The rows are grouped in 4 ways, from coarse to fine. Each group lies inside one group of the grouping before and may be the whole of it. The rows also spread widely along 13 directions, which tell nothing about the answers.
In the rows, zero is written as 128.
Some rows, each with its group in each grouping after it:
[118 140 132 137  65  95 133 138  85 110 213  78 201 174 115  93 104 109
 161 145 141  39 140 159 160 172 163] | J_310 J_433 Gotig Gufi
[107  86 163 135 115 122 120 156  84  81 139 102 141  90 113 135 108 103
 151 131 106 132 167 145 148 118  88] | J_539 J_550 vop potu
[ 84  79 118 174 147  80  89 121 124 162  95  73 174 151 128 148  72 140
 127 127 191 124 129 117  94 160 112] | J_539 J_550 vop kupe
[ 93  85 170 158 107 132 175 109 117 119 118 105 176 103 180 122 140 157
 122 110 143 127 113 132 144 106  83] | J_539 J_55 pas Nises
[148 136 154 181 229 151 111 171 121 108 154 144 117 136  60 120 135 143
 102  81 143 117 147 117 130 146 152] | J_539 J_87 tul bag
[134 116 135  88 100  94  72 156 106 138 179  99 135 130  71 169 122  86
 184 115 110  96 141 129 132 127 146] | J_310 J_433 burol molev
[112 125 126 128 120 136 151 110 107  99 130 133 148 158 155 106 128 161
 124 130 135  68 103 125 121 131 159] | J_310 J_734 nat sogup
[114 128 127 173 163  85  87 144 103 159 109 115 102 129 105 182 103 129
 124 127 123 159 127 127  95 177 146] | J_539 J_87 tul fuvu
[114 111 154 133 113 141 150 104  95  89  84 140 106 116 146 144 158 138
 119 143 115 140 118 110 135 104 113] | J_539 J_550 zibo muvo
[120  92 121 147 133 115  91 124 129 135  79 124 113 125 101 233 171 145
 157 133  98 135  76  80  65 165 185] | J_310 J_433 Gotig Sud
[180 152  99  83 176 212 114 152 158  85 162 175 137 168 141 102 172 157
 124 168 112 118 133  92 141  78 208] | J_539 J_550 zibo ponur
[146 155 170 106 115 141 144 138 105  68 184 170 109 108 118  47 150 129
 107  98  85  83 149 154 157 125  96] | J_539 J_55 kilog nalo
[109 113 130 154  92  99  91  95 150 105  81 111 135 130  86 134 172 128
 117 161 137 139 113  54 116 163  93] | J_539 J_87 nuzi sazu
[192 117  75 163 199 148  24 121 120 163 135  81  63 188 109 127 137 149
 122 183 148  83  93  93 127 105 184] | J_310 J_734 pirin Vuz
[162 119 105  92 111 147  82 119 143  79 113 146  90 140 114 101 151 145
 122 178  73 116 126  93  95 144 145] | J_539 J_55 pas niro
[144 153 135 176 137 151 130 136  98 115 181 149 115 120 193  94 183 166
 117 160  78  73  76 137 164 134 165] | J_310 J_734 pirin koro
[141 117  88  60 134 139  94 146 125 108 142 142 134 162 144 124  93 143
 151 139 107 109 141 138  83 114 192] | J_539 J_879 devu sol
[131 111 140 122 158 119  81 150  69 107 152 119  95 138  81 160 123 115
 150 116 125 101 149 132 127 111 159] | J_539 J_55 kilog nalo
[ 83 154 145 223 152  63 133 129 157 204 127 110 194 137 144 131  92 143
  85 109 190 164 118 119 128 208  91] | J_539 J_550 zibo ponur
[130  87 112  87  75 143 120 125 136 111 149  90 188 135 183 127 149 142
 167 170 109 105 111 120 126  92 155] | J_539 J_550 zibo muvo
[176 181  87 159 191 187 142 145 146 118 114 153 111 177 160 113  90 166
  87 197 115 191 152 125 121 149 194] | J_539 J_87 nuzi sazu
[105 117 130 131 124 140 132 146 154 114 123 109 194 128 115 146 117 117
 139 149 154 183 168  87 149 115 111] | J_539 J_87 nuzi sazu
[143 170 115 107 132 135 129 109 139 113 122 174 115 176 121 120 158 146
 106 140 133 108 113 101 113 140 183] | J_539 J_550 zibo ponur
[119 113 117  83 165 188 141 139 169 121 136 142 198 158 141 139 152 151
 137 112 185 136 138  81 144  41 167] | J_539 J_87 tul bag
[167 115 136  97 101 136 153 120 114 113 112  92 100 133 117 135  85 118
 137 125 101 157 159 169 109 113 122] | J_539 J_55 kilog nalo
[140 172 135 119 100 136 154 118 171 131 138 165 151 132 153 134 186 140
 114 145 109 153 102  99 139 133 148] | J_539 J_550 zibo ponur
[ 82 116 154 136 104 136 184 129  91  85 104 117 173 141  75 224 145  96
 168 129 166 153 154  87 159 105 160] | J_310 J_734 pirin Vuz
[119 106 142 150 139 126 118 122  67 115 115 130  90 124 145 153 135 148
 136 124 102  88  97 143 114 132 153] | J_310 J_433 Gotig Sud
[119  89 122 130 117 113  84 167  80 114 159  88 147 124 116 180 108 115
 185 151  89 101 134 142 113 149 176] | J_310 J_433 Gotig Sud
[114 111 108 133 176 212 155 152 132  98 123 146 194 150 198 127 117 179
 131 178 151 146 140  98 154  78 174] | J_310 J_433 burol molev
[156 119 155 103 121 136 149 112 138 108  96 132  92 128  79 151 135 121
 121  93 116 152 140 122 103 120 116] | J_539 J_55 pas Nises
[129 133 120 148 107 120  90 139  93 107 176 101 160 167 111 162 171 115
 162 190 139  90 124 100 163 121 198] | J_539 J_550 vop kupe
[136 132 173 145 169 147 132 143  87 106 174 140 103 103 147  35 119 140
  91  87 126  88 147 171 179  89  69] | J_539 J_87 tul bag
[130 147 127  83 140 139 129 111 124 132 147 141 135 180 116 108 138 133
 121  96 184  85 131 119 143  71 159] | J_539 J_87 tul bag
[123  68 141 143 171 147 149 150 142 106 125  98 187 129 118 124  96 160
 136  71 153 121 139 137  93 126 132] | J_539 J_879 devu sol

New rows, each followed by its group in each grouping:
[127 137  91 150  91 117  79 104 158 156 128 125 148 147 187 132 182 165
 125 201 106 105  57  80 116 162 165] | J_310 J_433 Gotig Sud
[119 136 118 138 145 125  83 129 155 150 140 155 137 123 182  89 144 155
 100 150 128 122 105 106 136 120 107] | J_539 J_550 vop kupe
[ 93 145 121  95 131 126  97 123 142 145 125 167 150 156 104 184 171 118
 142 122 172 123 113  57 140  97 160] | J_310 J_433 Gotig Sud
[139 158 110 103 157 207 127 163 137  72 129 185 139 145 126 152 153 134
 134 200 112 175 164  66 168  91 180] | J_310 J_433 burol molev
[138 110 163 131 124 136 150 134 146 129  92 119 114  88 101 157 114 117
 127 102 107 190 145 124 127 126  68] | J_310 J_433 burol molev
[106 162 129 132 117  79  97 127  80 177 199 103 158 174 159 102 100 109
 131 137 184  77 133 152 179 108 138] | J_539 J_550 zibo muvo
[133 160 122 115 144 134 106 160 149 119 178 203 131 101 194  87 157 172
 110 127  55 117  98 136 109 155 155] | J_539 J_879 devu sol
[152 183 140 142 120 133 163 109 109 142 129 121 108 175 123 139 111 107
 106 151 168 160 152 141 175 100 139] | J_539 J_550 vop potu
[140 135 121  81 129 120  65 145 119 115 149 151  95 129 102 126 132 104
 138 141 105 117 148 117 131 106 130] | J_539 J_550 vop kupe
[134 167 125 135  43  71 141  39 138 153  68 109  91 180 114 120 157 129
  89 150 158 119  86 103 111 164 115] | J_539 J_87 tul bag
[103 110 153 131  99  95 155 107  98 132 102  99 137 134 129 134  81 114
 126 106 157 132 147 159 126 124  89] | J_539 J_550 vop kupe
[143 195 163 139  82  65 130  88  80 184 164  99  74 169  83 152 141  78
 123 108 169  95 111 144 189 106 119] | J_310 J_734 nat sogup
[118 143 142 126 109 139 145 108  87 115 121 139 120 154 133 165 158 129
 138 150 143 114 115 109 160  97 162] | J_310 J_433 burol molev
[115 171 177 159 188 130 137 168  70 111 142 169  86 109  94 139 100  95
 102 112 134 177 189 143 185 116  96] | J_539 J_550 zibo ponur
[ 78  71 135  88  70  57 138  76 127 153  61  95 145 138 132 156  77 130
 140  63 159 100 106 150  45 148  96] | J_539 J_550 vop potu
[ 90 121 136  27 134 104  79 154 112 136 162 171 119 119  81 163 124  83
 171  50 135  86 147 115 126  69 128] | J_310 J_734 pirin koro
[107 108 150  69 114 146 140  85 120  73  68 191  71 112 103 127 186 135
 118  82 115  90  99  83 110  83  99] | J_310 J_734 pirin Vuz
[110  95 163 141 106 116 164 154  86 162 179  79 169  85 196 179 109 129
 177 101  97 126 109 190 153  90 132] | J_310 J_734 nat sogup
[136 124 122 152  91 117 106 118 176 102 133 100 182 152  87 117 169 128
 127 168 141 117 119  70 126 170 131] | J_539 J_550 vop potu
[135 138 128 104 127 114  63 151  69 144 223 113 119 133 184  60 109 115
 138 152 118  63 138 172 188  75 116] | J_539 J_550 zibo muvo
[142 105 113  98 124 161 153 191 202 137 118 104 194  92 122 215  79 115
 173 144  75 251 171 116  96 134 144] | J_310 J_734 nat sogup
[126 133 129 146 177 131 129 127  94 135  91 151  80 130 175 108  69 154
  88 130 117 154 137 160 106 137 115] | J_539 J_550 zibo muvo
[102 143 153 129 153 106 126 127  87 132 124 144 106 139 107 129  91 117
 109  96 164 134 162 137 142 115 102] | J_539 J_55 kilog nalo
[148 183 116 138 207 172 106 192 115 129 197 177 134 148 145 148 128 141
 126 160 116 162 160 122 166 105 208] | J_539 J_55 kilog nalo
[161 142 113  74  77 136 117  96 143  92 142 127 121 162 125  57 143 131
 120 148 113  81 127 123 126 117 128] | J_539 J_87 nuzi sazu
[123 132 138 161 105  88 105 111  95 123 146 104 121 141 128  88 137 137
 114 136 126  77 110 138 130 164 119] | J_539 J_87 tul fuvu
[ 88  93 131 130 139 107 116  95 123 163 108 118 141 138 155 131 132 152
 125  84 178  77  83 110 118  98 109] | J_310 J_734 pirin Vuz
[ 83  99 129  78 154 149 114 175 135  78 139 156 185 125  79 173 124 119
 168 102 135 120 161  76 118 105 158] | J_310 J_734 nat sogup
[119 100 145 151 136  90  98  86  74 113  67 102  65 157  71 137 107 117
 110 116 168  98 131 121 108 134 101] | J_539 J_550 vop kupe
[103  92 143 140 134 132 115 174 109 100 167 112 178  82 185  66  79 137
 129 144  93 129 163 159 146 136  71] | J_539 J_550 zibo muvo
[135 131 132 114 144 141 104 121 114 103 105 137  89 138 104 103 125 124
 105 140 138 138 155 108 143  98 102] | J_539 J_87 tul bag
[137 126 168 108 161 136 128 144  71 116 164 151  85 118 112 120 121 125
 136  62 115  73 131 169 143  94 127] | J_310 J_433 burol molev
[141 142 150 145 179 140 152 116 102 133  93 136  75 147 124 103  65 128
  81  99 165 154 162 163 138 102  88] | J_539 J_550 vop potu
[151 118 168 225 117 119 160 104  82 112  95  59 113 150  64 178 142 123
 128 148 148 134 119 119 148 169 136] | J_310 J_433 burol molev
[108 110 124 124  93  97 101 151 130 146 146 103 157 102 148 173 120 123
 164 147  86 137 114 124 116 147 133] | J_310 J_734 nat sogup
[120 135 123 108 118 126  99 153 139 137 184 117 168 130 120 114 125 103
 148 138 141 115 147 108 175 100 114] | J_310 J_734 pirin Vuz
[138 164 156 214 198 141 150 162 156 163 135 157 125  96 154 100  98 159
  71 102 111 181 126 146 137 185  86] | J_310 J_433 Gotig Sud
[122 122  85  78 121  82  82 130 154 201 136 105 152 161 157 148  69 135
 146 109 140 127 119 149  66 140 164] | J_539 J_87 tul fuvu
[122 150 125 121 125 127 126 179 125 140 188 133 159 105 177 119  83 125
 142 147  82 146 150 160 149 136 131] | J_310 J_734 nat sogup
[155 118 174 173 157 104 107 146 119 153 142 100  83  78 101 122 114 117
 114  79  94 156 133 164 131 143  62] | J_539 J_87 nuzi sazu
[120 140 113 152 177 116  67 112 109 153 134 159  97 161 159  84 131 175
  94 128 146  54  80 114 114 147 144] | J_310 J_433 burol molev
[129 146 123 180 154 133 120 136 163 214 141  85 187 161 139 201 134 130
 137 156 200 188 115  83 175  99 153] | J_310 J_433 burol molev
[119  97 130 117  80 112 160 101 111 150 114  78 160 138 194 142 104 142
 144 138 132 126 110 164 117 108 131] | J_539 J_550 zibo ponur
[116 107 156 176 174 110  83 160  71 138 138 112  95  97 112 182 139 125
 139 120 111 139 127 133 139 121 134] | J_539 J_87 tul bag
[161 131 156 168  83 144 174  94  52  79 131  76 103 160 135 114 142 120
 127 183 130  99 134 161 183 100 141] | J_539 J_550 vop kupe
[156 171 163 166 123  81 119 116 109 181 158 146  66 114 133 135 154 139
 110  84  82  96  69 166 118 180 131] | J_310 J_433 burol molev
[119 134 142 132 163 126  93 150 113 155 157 142 113 119 101 198 172 109
 153 107 138 128 111  93 162  81 153] | J_310 J_734 pirin Vuz
[109  94 142  73 125 160 121 168 181  76 122 164 169  67 117 108 142 130
 134 107  83 171 164  92 116 110  73] | J_539 J_87 tul bag
[109 129 124 123  85  78  50 134 141  92 137 140 131 118  81 107 155 109
 128 161  96 100 129  82 110 193 102] | J_539 J_550 vop potu
[156 151 136 138 148 155 160 147 133 125 128 132 131 146 110 192 131 121
 137 135 123 181 142 129 131 118 185] | J_539 J_550 vop potu
[183 165 120  76 123 187 161 128 196 105 131 162 119 139 117  72 133 128
 103 124 107 152 147 111 141 102 110] | J_310 J_734 pirin koro
[166 173 157  74  99 131 194  87 167 183 111 164  86 121 176 122 136 134
  96  68 112 168 100 170 124  82  98] | J_539 J_550 zibo ponur
[129 106 150 158 182 136  92 134  54 118 128 112  80 150  74 174 133 118
 142 112 158  91 130 118 150  95 155] | J_310 J_433 Gotig Gufi
[ 95 110  93 118 183 158  66 186 148 113 140 170 177 118 164 125 103 160
 136 170 108 142 146  84 114 143 149] | J_310 J_433 burol molev
[176 111 111  96 100 142  84 128 106 118 132  86  90 144 112 150 123 113
 162 181  91 123 134 129 132 103 152] | J_310 J_433 burol molev
[136 122 117 139 129 132 138 148 161 123 121 103 167 135 120  80  44 133
 111 133 124 151 169 145 105 187  92] | J_310 J_433 Gotig Sud
[104 128 132 117 143 121 106 113 150 141 104 160 139 138 124 161 173 141
 120 109 156 129  98  71 112 111 139] | J_539 J_550 zibo muvo
[107 113 151 196 134 118 106 133 103 175 181 104 162  94 224 149 205 171
 136 146 117 104  53 127 173  95 146] | J_539 J_87 tul bag
[100 105 149 132 167 161 188 130 139  92  89 148 164 119 147  89  76 160
  97  80 150 154 162 139 109 123  88] | J_539 J_87 nuzi sazu
[ 64 112 146 105  76 115 179  70 105 132 109 119 174 150 185  92 126 137
 121  98 201  69 106 123 164  70  81] | J_310 J_734 pirin koro
[120 104 132  30 145 169 123 137 101  79 108 210  62  89 151 143 147 138
 147  85  59 105 118 132  99  59 139] | J_310 J_734 pirin Vuz
[ 89 114 131 112 151 135  97 127 165 127  91 182 140 109 138 167 177 146
 119 121 137 155 105  58 112 102 120] | J_539 J_550 vop potu
[ 86 123 186 108 162 127 160 168  92 139 135 163 132  85 103 203 103  99
 153  45 135 169 164 145 150  85 105] | J_310 J_433 burol molev
[132 106 144 101 112 163 159 122 122  65 111 132 134 115 134  94 125 137
 126 126 104 131 151 131 128 104 106] | J_539 J_87 nuzi sazu
[120  80 156 179  97  88 116 101 105 139 125  58 145 124 122 112 126 141
 134 110 142  71  93 137 122 161  86] | J_310 J_433 burol molev
[ 93 109 147 138  54  61  85 122  89 126 151 100 130  85 160 104 141 120
 138 148  79  94 108 145 133 162  78] | J_539 J_87 tul bag
[145  65 141 116  97 137 157  87 107 126  59  69  97 124 153 167 107 135
 142 125 124 150 115 157 100  78 108] | J_539 J_550 vop potu
[170  83 132 158 129 145 144  91 143 147  89  58 128 148 148 130 129 157
 119 131 148 135  96 131 109 105 124] | J_539 J_550 zibo muvo
[120 121  95  83  66 135 115  97  97 102 112 121 132 159 203 117 136 141
 141 218 110 111 118 118 136  94 158] | J_539 J_550 zibo ponur
[ 91 101 146 103 114 121 109 130  98  83 101 120 122 121  76 147 116  97
 143 131 144 127 163  88 148  98  84] | J_310 J_734 nat sogup
[135 142 116 104 145 147 127 145 176 144 149 158 165 130 157 141 148 153
 132 114 111 148 111 113 108 120 169] | J_539 J_87 nuzi sazu
[136 182 130 103 118 131 105 109 150 139 130 182  95 138 139 106 168 120
  94 152 134 147 124  93 166  92 105] | J_539 J_550 vop kupe
